Each new row is followed by its nearest point in the smallest flat space through zero that holds the last named rows.

K_619:
[[-5.76 -4.14  2.41  0.40 -2.32  0.44  1.06  6.36 -5.39 -2.14  3.31 -4.23
  -1.83  0.71  0.58  2.05]
 [ 4.32  2.05 -2.25 -1.86  1.44 -1.14 -1.93  0.14 -0.32  0.18 -0.80  0.34
   4.67  1.57 -0.88 -3.79]
 [-1.56 -0.56 -4.57 -2.16 -0.22  5.09 -2.91 -2.38  1.80  0.35  7.89  2.15
   3.46  0.35  1.21 -0.39]
 [-2.06  4.21  1.50 -1.51  3.71 -3.81 -1.96  0.07  1.28 -3.63  5.99 -3.92
  -3.18 -5.34  1.21 -1.38]]
New rows:
[-1.33 -5.25 -0.65 -0.40 -0.61  3.86  5.32 -0.06  1.57  2.02  1.67 -0.88
 -0.89 -1.03  0.14  2.32]  [-2.90 -2.83  0.00  1.11 -2.13  3.12  1.12 -0.45  0.09  0.90  1.00  1.24
 -1.37  0.58  0.57  2.86]
[ 3.35  0.84 -1.99  1.49  0.46 -2.85 -1.42 -0.42 -5.58 -1.28  2.38 -2.08
 -2.54 -3.81 -2.59  1.95]  [-0.29  1.22  1.06 -0.44  1.14 -2.14 -0.38  1.29 -0.69 -1.42  0.86 -2.04
 -0.83 -1.27  0.08 -0.84]
[ 1.39 -2.74  0.30  2.94 -2.01 -2.49  4.80  1.84 -1.72  2.78 -0.25  4.21
  0.93 -1.42  4.42  3.01]  [-0.67 -2.00  0.83  1.39 -1.67  1.04  1.65  0.18 -0.49  1.07 -2.56  0.91
 -1.03  1.12 -0.22  1.83]
[ 5.36 -1.69 -2.87  3.00  3.58 -0.76  3.15 -2.44  0.36  1.20 -3.51 -0.64
 -0.08  1.52  3.80  1.25]  [ 2.55  0.57  0.01  0.76  0.00 -0.45  0.80 -1.66  1.19  1.40 -4.14  1.76
  0.28  0.72 -0.68 -0.14]
[ 3.57 -1.70 -1.44  1.86  3.16  3.96 -0.15  0.32  0.95  0.92  0.03 -1.44
 -2.59  2.25  1.59 -2.28]  [ 0.68 -0.07 -0.72 -0.10 -0.15  0.63 -0.16 -0.62  0.37  0.54 -0.32  0.84
  0.86  0.55 -0.11 -0.19]

K_239, 4 rows:
[[-3.95  5.27  0.47  1.08  2.02  3.49 -5.30  2.04 -4.29 -1.97  1.45 -1.48
   1.68 -2.70  1.27  1.93]
 [-2.06  6.88 -1.49 -1.99 -2.95  2.78  4.98  2.90 -8.00 -0.04  1.99 -0.85
   0.62 -1.69  1.87  3.68]
 [ 2.90  7.46 -2.65 -1.83  0.16 -1.81  1.29 -3.59 -4.94  0.70 -3.34 -6.33
   2.72  2.73 -0.40 -6.91]
 [ 5.13  2.05 -2.29  4.59 -0.70  1.64 -5.86  4.30 -6.28 -0.59  2.08 -8.85
   0.06  0.98 -2.82 -4.64]]
New rows:
[-2.68  0.65  1.52 -0.45 -1.95  2.35  0.77  1.18  2.11 -0.55 -0.25  2.96
 -3.47 -1.56 -1.77 -1.45]  [-1.11 -0.98  0.57 -0.22 -0.08  0.33  0.53  0.35  0.93 -0.09  0.46  1.80
 -0.39 -0.66  0.44  1.77]
[-1.76 -3.20  1.75  1.31 -1.66 -0.14 -3.23  3.32 -0.72  4.09  2.39 -1.55
 -1.65 -1.41  0.15  3.67]  [-0.12 -2.52  0.50  2.11 -0.63  1.70 -1.85  3.45 -0.19 -0.52  2.55  0.49
 -1.33 -1.26 -0.46  2.52]
[-2.10 -3.91  3.84  4.18 -3.53  2.82 -0.08 -2.34  1.24  3.49 -4.07  2.07
 -1.25 -2.10  4.22 -2.09]  [-0.62 -2.29  0.84 -0.05  0.55 -0.49 -0.20 -0.64  2.72  0.01 -0.23  2.00
 -0.43 -0.14  0.08  0.75]
[-2.20  1.21 -0.05 -0.74  1.57 -0.36  4.18 -0.37  0.94  0.21  0.90 -2.82
 -3.22 -0.78 -1.00  0.19]  [-0.01  0.65 -0.29 -0.90 -0.74 -0.22  2.08 -0.27 -0.56  0.35 -0.17  0.38
 -0.01  0.16  0.32  0.35]
[ 1.57 -1.85 -2.61  0.70  1.24  1.54 -2.53 -4.30  4.29 -2.75 -3.88 -2.47
 -0.71  1.60  4.02  2.13]  [-0.24 -1.08  0.68  0.10  1.83 -1.04 -2.16 -2.07  2.81 -0.18 -1.41  0.44
  0.49  0.46 -0.19 -1.58]
[-2.99  3.69  0.39  4.05 -1.11  4.00  0.53  4.08  2.72 -1.06 -2.89 -2.11
  1.32 -1.30 -1.66 -0.05]  [-1.05  1.41  0.12  0.70  0.50  1.32 -1.97  1.16 -1.57 -0.67  0.81 -0.68
  0.36 -0.94  0.25  0.74]

K_159 (4 x 16):
[[ 1.49  2.90 -0.07 -3.59 -2.80 -0.21  4.31  0.68  0.04  1.13 -2.85  0.78
  -0.71  0.31 -0.90 -6.68]
 [ 0.96 -1.54 -1.22  1.43  0.81 -3.33  1.44  1.83 -1.21 -0.85  1.90  3.85
   0.00  1.14 -2.62 -1.89]
 [-0.16 -3.05  0.62 -3.51 -2.15  2.82 -4.41 -0.31 -1.36  1.95 -0.23  3.06
  -3.15  3.40 -2.08 -3.06]
 [-3.62 -0.07 -0.49 -5.31 -2.18  1.42  1.86  3.54 -0.48  4.31  0.29  0.81
  -1.07 -0.54  0.06 -4.53]]
New rows:
[ 3.96  1.31  0.85  0.93 -0.66  2.42  1.89  0.16  1.51 -2.39 -0.76 -2.64
 -3.56 -1.68 -2.24  3.39]  [ 1.89  1.51  0.63  1.19  0.05  0.30 -0.02 -2.17  0.71 -1.57 -1.63 -1.61
  0.43 -0.15  0.69  1.05]
[ 1.75 -1.48 -0.05  4.03  0.99  1.15  2.38  1.39 -0.72  2.29  0.84 -0.37
 -3.50 -2.35 -0.47  1.01]  [-0.35 -0.28 -0.37  0.95  0.76 -0.95  0.47  0.62 -0.07 -0.28  0.89  0.21
  0.53 -0.42 -0.03  0.79]
[-1.24  0.63  7.59  3.04  0.74 -1.44 -0.69  0.09 -0.55 -1.82  2.17  0.02
 -2.27  0.65 -2.42  2.49]  [ 0.62 -1.10  0.00  2.02  1.12 -0.56 -1.54 -0.73 -0.17 -1.24  0.86  0.41
  0.19  0.46 -0.33  2.11]
[-4.04  1.98 -1.51  6.00  0.65 -4.75  0.46  3.44 -2.39  2.79 -0.68 -2.20
 -1.05 -1.63 -2.24 -1.00]  [-1.47 -0.01 -1.18  1.24  1.38 -2.57  2.78  2.55 -0.13  0.14  2.05  0.53
  1.41 -1.56  0.02  0.46]
[ 3.10  2.52 -2.26  0.26  2.41  1.70 -1.52 -3.37 -2.35  0.94 -0.12 -2.62
  0.17 -2.74  4.34  1.14]  [ 0.53  1.57  0.79  0.74  0.16  1.27 -0.48 -1.98  1.05 -0.81 -1.43 -2.90
  0.64 -0.96  1.78  2.26]
[ 4.01 -2.24 -1.36  4.10  0.06  3.90 -2.39 -2.06  0.25  1.18 -1.20  7.27
  0.81 -0.42 -2.43  2.55]  [ 2.29 -2.32  0.27  1.98  0.59 -0.32 -3.42 -1.80 -0.83 -1.88  0.49  2.32
 -1.03  2.52 -1.92  0.96]

K_440 (4 x 16):
[[ 0.02 -1.23 -0.82 -0.91  4.25 -2.00 -2.06 -5.67 -6.29 -4.96 -0.89  0.83
   3.24 -0.26  3.63 -2.63]
 [-1.89  0.16  2.75  5.01 -2.22 -0.17  0.51 -5.58 -1.86  3.90  2.91  3.04
   0.26 -1.04 -1.40  3.58]
 [ 1.47  0.44  4.44  3.48  2.45  4.40 -3.11  0.96 -0.58 -0.44 -6.35 -3.08
   1.83 -0.11 -3.57  2.72]
 [-1.71  2.02 -4.49  0.29  0.12 -2.04 -1.42 -1.02 -2.22 -0.72  4.18  1.13
  -1.66 -3.82  4.51 -2.91]]
New rows:
[ 2.53 -3.57  1.13  2.42  2.76 -0.72  3.01  1.40  3.12 -0.70  2.31  3.88
 -3.68  0.54  2.02 -1.66]  [-0.16 -0.48 -0.73 -1.36 -1.11 -1.06  1.51  0.30  1.05  0.51  1.46  0.78
 -0.53  0.82  0.22 -0.33]
[ 0.25 -1.28  1.93 -0.52 -3.95 -3.26  3.28 -1.19 -1.02 -3.54 -2.72  0.45
  2.01 -0.09 -1.95 -2.00]  [ 0.53 -1.82  0.94 -1.73  0.31 -0.97  1.42 -1.49 -0.33 -0.89 -0.54  0.70
  1.37  2.37 -0.41  0.03]
[-0.64 -3.62 -2.46 -3.73 -1.11 -1.99  1.81 -0.29 -3.74 -1.06  3.19 -0.03
  0.12 -1.68  3.58 -2.17]  [-0.52 -0.65 -2.93 -2.80  0.23 -2.92  1.02 -1.47 -1.29 -1.73  2.73  1.50
 -0.03  0.17  3.12 -2.67]
[-2.98  1.54  0.85  3.10  3.39 -0.19 -4.25  3.11 -0.74 -1.99 -3.73  2.46
 -2.68 -2.45  3.59 -2.26]  [-0.12  2.17 -1.50  1.70  2.11  1.38 -3.50  1.19 -1.74 -1.56 -1.25 -1.83
 -0.42 -3.32  1.71 -1.36]
[ 3.98 -0.76  0.72 -0.43 -2.18 -3.19  1.74 -0.52 -3.62  0.50 -3.42  1.97
  0.73 -2.73 -3.44 -2.73]  [ 0.23 -0.82  0.73 -0.35  0.50 -0.29  0.27 -1.24 -0.73 -0.60 -0.56  0.30
  0.94  0.91 -0.18  0.15]
[ 1.40 -2.81  1.20 -0.68 -3.95 -2.64  3.23  2.64  4.20  0.12 -0.72  0.08
  3.56  3.25  3.78  4.07]  [ 0.66 -1.92  0.93 -2.65 -1.67 -0.86  3.17  0.93  2.67  0.88  0.22  0.69
  0.09  3.36 -1.71  0.69]

K_425:
[[-4.25  0.72 -2.46  1.55  0.93 -2.41 -4.96 -1.60 -0.28 -0.19 -1.23  3.56
  -1.23  0.71 -1.99 -0.10]
 [-0.57  4.00 -0.76 -3.26  4.97  1.02  0.29  1.07  0.59  1.71  1.63 -1.27
  -0.45  2.48 -4.90 -4.14]
 [-1.16 -2.23 -1.50 -1.57  0.66 -2.93 -3.41 -0.01 -1.90 -0.45 -3.38 -1.75
  -0.83  0.91 -1.70 -1.69]
 [ 2.10 -0.40  3.21 -2.59  0.39 -1.17 -2.51  3.58 -0.25  2.12  0.54 -0.23
   2.54 -1.87  2.69 -5.49]]
New rows:
[-2.10 -2.99  0.19  1.52  0.49  0.30 -0.74 -0.12  2.95 -0.25 -1.19  2.16
 -1.16 -1.40  0.09  0.85]  [-1.12 -0.39 -0.46  1.44 -0.90 -0.64 -1.23 -0.78  0.01 -0.40 -0.35  1.65
 -0.21 -0.42  0.65  1.14]
[ 6.57  2.64 -2.56  3.27  0.50 -1.02  1.65 -0.49  2.71 -3.03 -4.52 -1.72
 -0.22  1.65  0.74  4.33]  [ 0.70 -1.26 -0.85  0.86 -1.29  1.01  3.01 -1.42 -0.25 -1.48 -0.74 -1.81
 -0.96  0.54 -0.19  3.41]
[ 0.07 -3.53  2.83 -0.52 -2.76 -2.05  7.17 -2.32  2.81 -0.49  3.19 -1.99
  1.15  2.79 -4.95 -3.08]  [ 1.87  0.31  0.14 -1.33  0.66  1.83  3.78  0.16  0.10 -0.22  0.50 -3.04
 -0.29  0.97 -1.15  0.55]
[-3.02  0.02 -2.14 -0.57  1.40  3.46 -1.18 -4.63  0.61  5.24 -0.50 -0.92
 -1.63  0.13  0.03  0.85]  [-1.46  1.19 -1.38  0.49  0.99  0.22 -0.07 -1.06  0.26 -0.23  0.17  0.70
 -0.94  1.04 -1.92  0.74]
[ 0.81  0.00  2.12  0.18  2.79 -2.73  2.37 -3.59 -1.85  1.44  2.28 -0.59
  1.21 -0.96 -6.27 -4.02]  [-0.11  1.68 -0.44 -1.91  2.50  0.39  0.22  0.59  0.09  0.77  0.49 -1.17
 -0.29  1.35 -2.58 -2.15]
[ 2.11  1.12  2.29 -1.48  2.01 -0.90 -3.13  3.76  1.98  5.10 -2.76  0.46
  0.42  0.93  2.68 -2.68]  [ 0.87  0.27  1.97 -1.98  0.93 -1.08 -2.54  2.53 -0.12  1.74  0.46  0.30
  1.68 -1.05  1.24 -4.49]

K_638, 4 rows:
[[-1.95 -1.15  2.12  2.59  0.53 -3.61  3.41  6.29 -3.08  0.74 -0.77  0.55
  -1.63  1.89 -2.21  3.67]
 [-3.92  0.70 -3.07  2.03 -3.69 -6.98  3.81  2.43 -5.32  2.36  1.76  1.09
  -2.04 -0.19 -6.81  3.74]
 [ 3.46 -2.01  2.91 -2.21 -5.67 -0.68  2.95  1.78  0.77  5.44 -2.15  2.66
  -2.35  1.06  2.05  3.09]
 [-2.97 -3.34  4.03  2.90 -4.53 -2.90  1.36 -2.96 -4.07  2.94  2.14  3.46
  -1.83  2.67 -3.21 -0.76]]
New rows:
[ 3.10  1.50  6.20  0.79  0.23  2.43  6.20  0.90 -0.45  3.35  1.16  0.38
 -0.87 -0.90 -3.62 -0.03]  [ 0.43 -1.68  2.83  0.46 -1.47 -0.60  1.44  1.52 -0.59  1.78 -0.74  1.33
 -1.12  1.46  0.48  1.17]
[ 2.69 -1.43 -5.02  3.75 -5.55 -0.25  0.06 -1.19  0.26  0.22  1.36 -0.24
 -4.81 -1.71 -1.94 -1.24]  [-0.11  0.70 -2.42 -1.05 -3.50 -1.54  0.45 -2.39 -0.69  1.92  0.99  0.78
 -0.53 -1.11 -1.79  0.27]
[ 1.37  3.15  2.93  0.92  0.15  0.01  0.13  0.35  1.12 -5.82  6.20  0.94
  1.40  0.51  2.33  1.38]  [-0.47 -0.08  0.65  0.74  2.15  0.97 -0.90  0.05  0.25 -1.61  0.08 -0.63
  0.65  0.30  0.51 -0.99]
[-0.13 -6.20 -0.69  5.25 -1.14 -1.99  1.23  1.22 -5.72 -1.04 -3.02 -3.68
 -2.29 -6.20  0.88  0.00]  [-1.58 -0.39  0.54  1.53  0.32 -1.77  1.11  1.80 -1.79 -0.06  0.29  0.21
 -0.52  0.73 -1.66  0.99]
[ 0.67 -1.22  0.15 -2.11  4.06 -0.38 -0.77 -0.57  0.32 -6.20 -0.30  1.43
  1.44  0.15  2.50  1.09]  [ 0.10  0.38  0.32  0.35  3.40  1.73 -1.22  0.85  1.09 -2.37 -0.44 -1.32
  1.05  0.00  1.36 -0.92]

K_233 (4 x 16):
[[ 1.92  5.97  0.14 -3.26 -2.48  5.86  4.90 -2.01 -0.38 -0.14 -1.02 -3.63
   4.80 -2.63 -3.33  2.20]
 [ 4.37 -0.34 -1.85  4.46 -2.04 -4.21 -0.40  1.70 -1.62 -1.33 -2.94  0.20
   7.51  3.80 -4.71  1.17]
 [ 4.41 -1.25  1.28 -0.43  0.66  0.20 -0.73 -4.18  2.49  2.21 -0.31 -0.51
   4.12  5.82 -3.99  3.49]
 [ 8.85 -2.56  2.84  1.52 -1.09 -2.76  0.96 -1.02  1.82  1.08  0.00 -0.07
  -3.95  0.29 -5.18  4.54]]
New rows:
[ 0.45  1.19  2.16  2.07  0.89  4.58  4.42 -1.24  0.94 -2.75 -3.14 -2.07
  1.46 -2.87 -4.80  2.79]  [ 2.83  2.97  0.47 -1.18 -1.90  2.42  3.13 -0.68 -0.24 -0.22 -0.71 -2.01
  1.62 -2.09 -2.84  1.91]
[ 0.35  0.01 -3.07 -3.09 -2.77  0.38 -1.54  2.00 -1.66 -1.07  0.55  1.28
 -1.46  0.10  3.15  4.34]  [-0.49  0.15 -0.02 -0.05 -0.09  0.04  0.20  0.55 -0.27 -0.26  0.15  0.05
 -1.04 -1.06  0.57 -0.40]
[ 2.71  2.92  4.05 -0.50  1.57  0.30  0.83 -4.03  1.11  0.52  1.29  2.20
 -1.17  3.08  2.62 -2.43]  [ 0.11 -0.80  1.12 -1.52  1.19  1.18 -0.55 -2.25  1.63  1.41  0.94 -0.04
 -1.02  1.42  0.21  0.88]
[ 0.66 -0.66  4.66  1.27 -0.86  0.85 -1.99 -0.04 -2.42 -3.77 -0.18 -3.56
  0.70 -0.97 -1.19  2.79]  [ 1.77  0.49  0.21  0.30 -0.83 -0.11  0.92  0.21 -0.18 -0.22 -0.38 -0.44
  0.14 -0.68 -1.38  0.83]
[-1.66 -2.60 -1.28  3.03 -1.91  2.71  3.09  0.70 -2.13 -1.56 -1.86  2.36
  0.63  1.70  2.17 -0.31]  [-1.36  0.30 -1.04  0.84 -0.23 -0.66 -0.32  1.25 -1.00 -0.78 -0.49  0.28
  1.29 -0.10  0.68 -1.15]

K_120 (4 x 16):
[[-1.14 -1.57  1.78  1.97 -1.03  4.60 -0.25 -5.82 -4.08  1.76  3.88 -1.75
  -1.60  2.62  1.33  1.94]
 [-0.23  1.53 -4.30 -5.52  3.31  3.91  0.57 -2.31  2.29 -1.88 -2.09 -2.03
   3.46 -0.06  4.97  1.62]
 [-1.38 -1.57  0.33  1.84 -0.63 -1.74  0.85  3.67  1.26  2.32 -0.31 -5.27
   1.33  1.98  1.13  4.24]
 [-0.07  7.82 -0.88  2.99  4.23  0.17  1.80  1.34 -1.85  0.91  0.19  1.15
   2.41  3.93 -2.58  4.63]]
New rows:
[ 2.08  2.37  1.21 -3.54  1.30  1.99 -1.32 -1.00  0.64 -3.69 -3.86  1.16
 -0.75 -2.17  2.39  0.25]  [ 0.68  1.20 -2.05 -3.29  1.53  1.32 -0.15 -1.32  1.18 -1.99 -1.38  1.62
  0.98 -1.44  1.27 -1.61]
[-0.57 -0.02  2.37 -4.27 -0.04  0.82 -0.96  2.28 -3.77 -0.75  3.69  3.25
 -0.18 -2.08 -3.65 -0.39]  [ 0.67  0.62  0.77  0.53 -0.32 -0.24 -0.43 -0.87 -1.04 -0.57  0.53  2.80
 -1.24 -0.76 -1.74 -2.07]
[ 0.94  2.65  1.69 -1.34 -3.04  0.33  3.35 -2.53 -0.38  0.85 -3.97  1.48
 -1.06  0.75 -1.28 -3.61]  [ 0.65  0.72  0.12 -0.35  0.10  0.10 -0.35 -0.93 -0.50 -0.88  0.08  2.45
 -0.71 -0.90 -1.01 -1.92]

K_318, 4 rows:
[[-3.60 -3.80 -2.03 -4.32  1.01 -4.67 -5.48  0.95 -3.19 -2.53  1.70 -3.81
   5.36  2.12  1.94 -4.89]
 [-2.85 -1.00  0.48  3.33  4.73 -1.77  2.83 -0.85 -3.25  3.31  1.54 -1.27
   1.76  2.25  7.31 -0.88]
 [ 0.72  1.55  1.01 -1.54  0.01  3.98 -1.10  3.63 -4.09 -0.21  1.01  1.94
  -5.67 -0.50  3.00 -0.40]
 [-0.97 -0.88 -1.47 -1.63 -2.98 -0.24 -4.36  3.03  1.11 -2.02 -7.08 -3.16
  -5.74  0.52 -1.36  0.98]]
New rows:
[ 3.76 -1.82 -0.47 -4.07  0.44  0.38  0.91  1.35 -2.24 -1.14 -3.00 -3.72
  2.63  0.82  0.71  0.79]  [-0.77 -0.85 -0.61 -1.14 -0.32 -0.94 -1.72  0.58 -0.37 -0.85 -0.64 -1.15
  0.30  0.43 -0.01 -0.81]
[ 1.18  0.52  1.36  0.12 -1.48  1.52  2.28  1.57  4.12  0.67 -0.62  1.29
  3.77 -2.80 -2.50 -2.12]  [ 1.53  0.64  0.21  0.12 -1.00  0.21  1.09 -1.58  2.27 -0.30  1.00  1.28
  1.84 -1.07 -3.26  0.69]
[ 0.25 -1.06 -2.03  1.08 -2.20 -1.16 -3.99  2.60 -1.23  0.99  1.63 -3.32
  0.45 -0.07  4.25  1.86]  [-1.55 -1.03 -0.53 -0.74  0.61 -0.91 -1.68  1.21 -1.73 -0.27 -0.81 -1.58
 -0.58  1.02  2.19 -1.06]
[-3.77 -3.43 -1.53  2.63  3.15 -2.23  0.64  3.71  2.71  2.07  0.32 -2.20
  3.77 -3.68 -1.08  2.72]  [-1.27 -1.18 -0.58  1.59  0.89 -2.59  0.84 -1.76  1.47  0.79 -1.13 -1.78
  2.64  0.94  0.23  0.17]
[ 4.26  3.62 -2.69 -0.65  0.57  1.89  0.59 -1.92 -4.01 -4.28  2.98  0.99
  2.88  3.54 -0.79  2.17]  [ 1.20  0.70  0.58 -1.21  0.03  1.12  0.32 -0.26 -0.84 -0.46  3.55  2.05
  1.62 -0.90 -0.84 -0.90]
[ 3.11 -2.30  4.12 -1.65  2.45  0.11 -2.27  0.98  2.40 -2.48  0.68  1.04
 -2.25  2.93  2.48 -2.89]  [-0.20 -0.07 -0.01 -1.26  0.00  0.56 -1.24  1.23 -1.61 -0.57  0.61  0.10
 -0.87  0.07  0.91 -0.86]

K_962 (4 x 16):
[[-0.94  0.14 -4.03 -1.18 -1.20  1.74 -5.61 -2.79 -3.57  1.96 -0.53 -0.52
  -0.60  0.24  1.67  1.90]
 [ 1.01  2.97  5.64  0.00  0.45  2.67  0.22  4.29 -1.86 -1.58  1.81  0.33
   1.95  3.73  1.47  0.44]
 [ 4.21  3.27  4.79  0.87  1.62  4.18  1.05 -1.40 -0.23  2.98  1.07 -0.79
  -2.18  2.97 -0.56 -3.66]
 [-5.10  0.90 -2.89 -2.44  2.64 -1.13  3.30 -1.94  2.51 -5.20  1.33  3.15
   1.55  0.89 -2.93 -0.75]]
New rows:
[ 1.32 -1.79  0.43 -2.06  1.24 -5.76  0.34  1.37  2.94 -3.91  3.07  0.23
  0.20 -0.01  0.58  2.06]  [-1.59 -1.32  0.05  0.08 -0.13 -2.56  2.15  2.33  1.61 -2.58 -0.07  0.71
  1.54 -1.15 -0.41  0.91]
[-0.80 -4.46  0.78  2.03 -0.51 -2.18  2.78 -1.32 -1.92 -0.28  0.32  2.94
  3.22  2.05 -0.84  4.48]  [-1.41 -0.97 -0.42 -0.14 -0.46 -1.65  0.50  1.80  0.38 -1.80 -0.10  0.44
  1.33 -0.73  0.23  1.33]
[ 0.73  4.59  0.77  3.13  2.74  3.03 -0.94  0.88  0.07 -2.13  1.31  1.41
 -1.59 -3.83  0.28 -4.02]  [ 0.89  1.52  1.65 -0.02  1.12  1.50  1.10 -0.73  0.37  0.26  0.70  0.22
 -0.57  1.41 -0.72 -1.63]
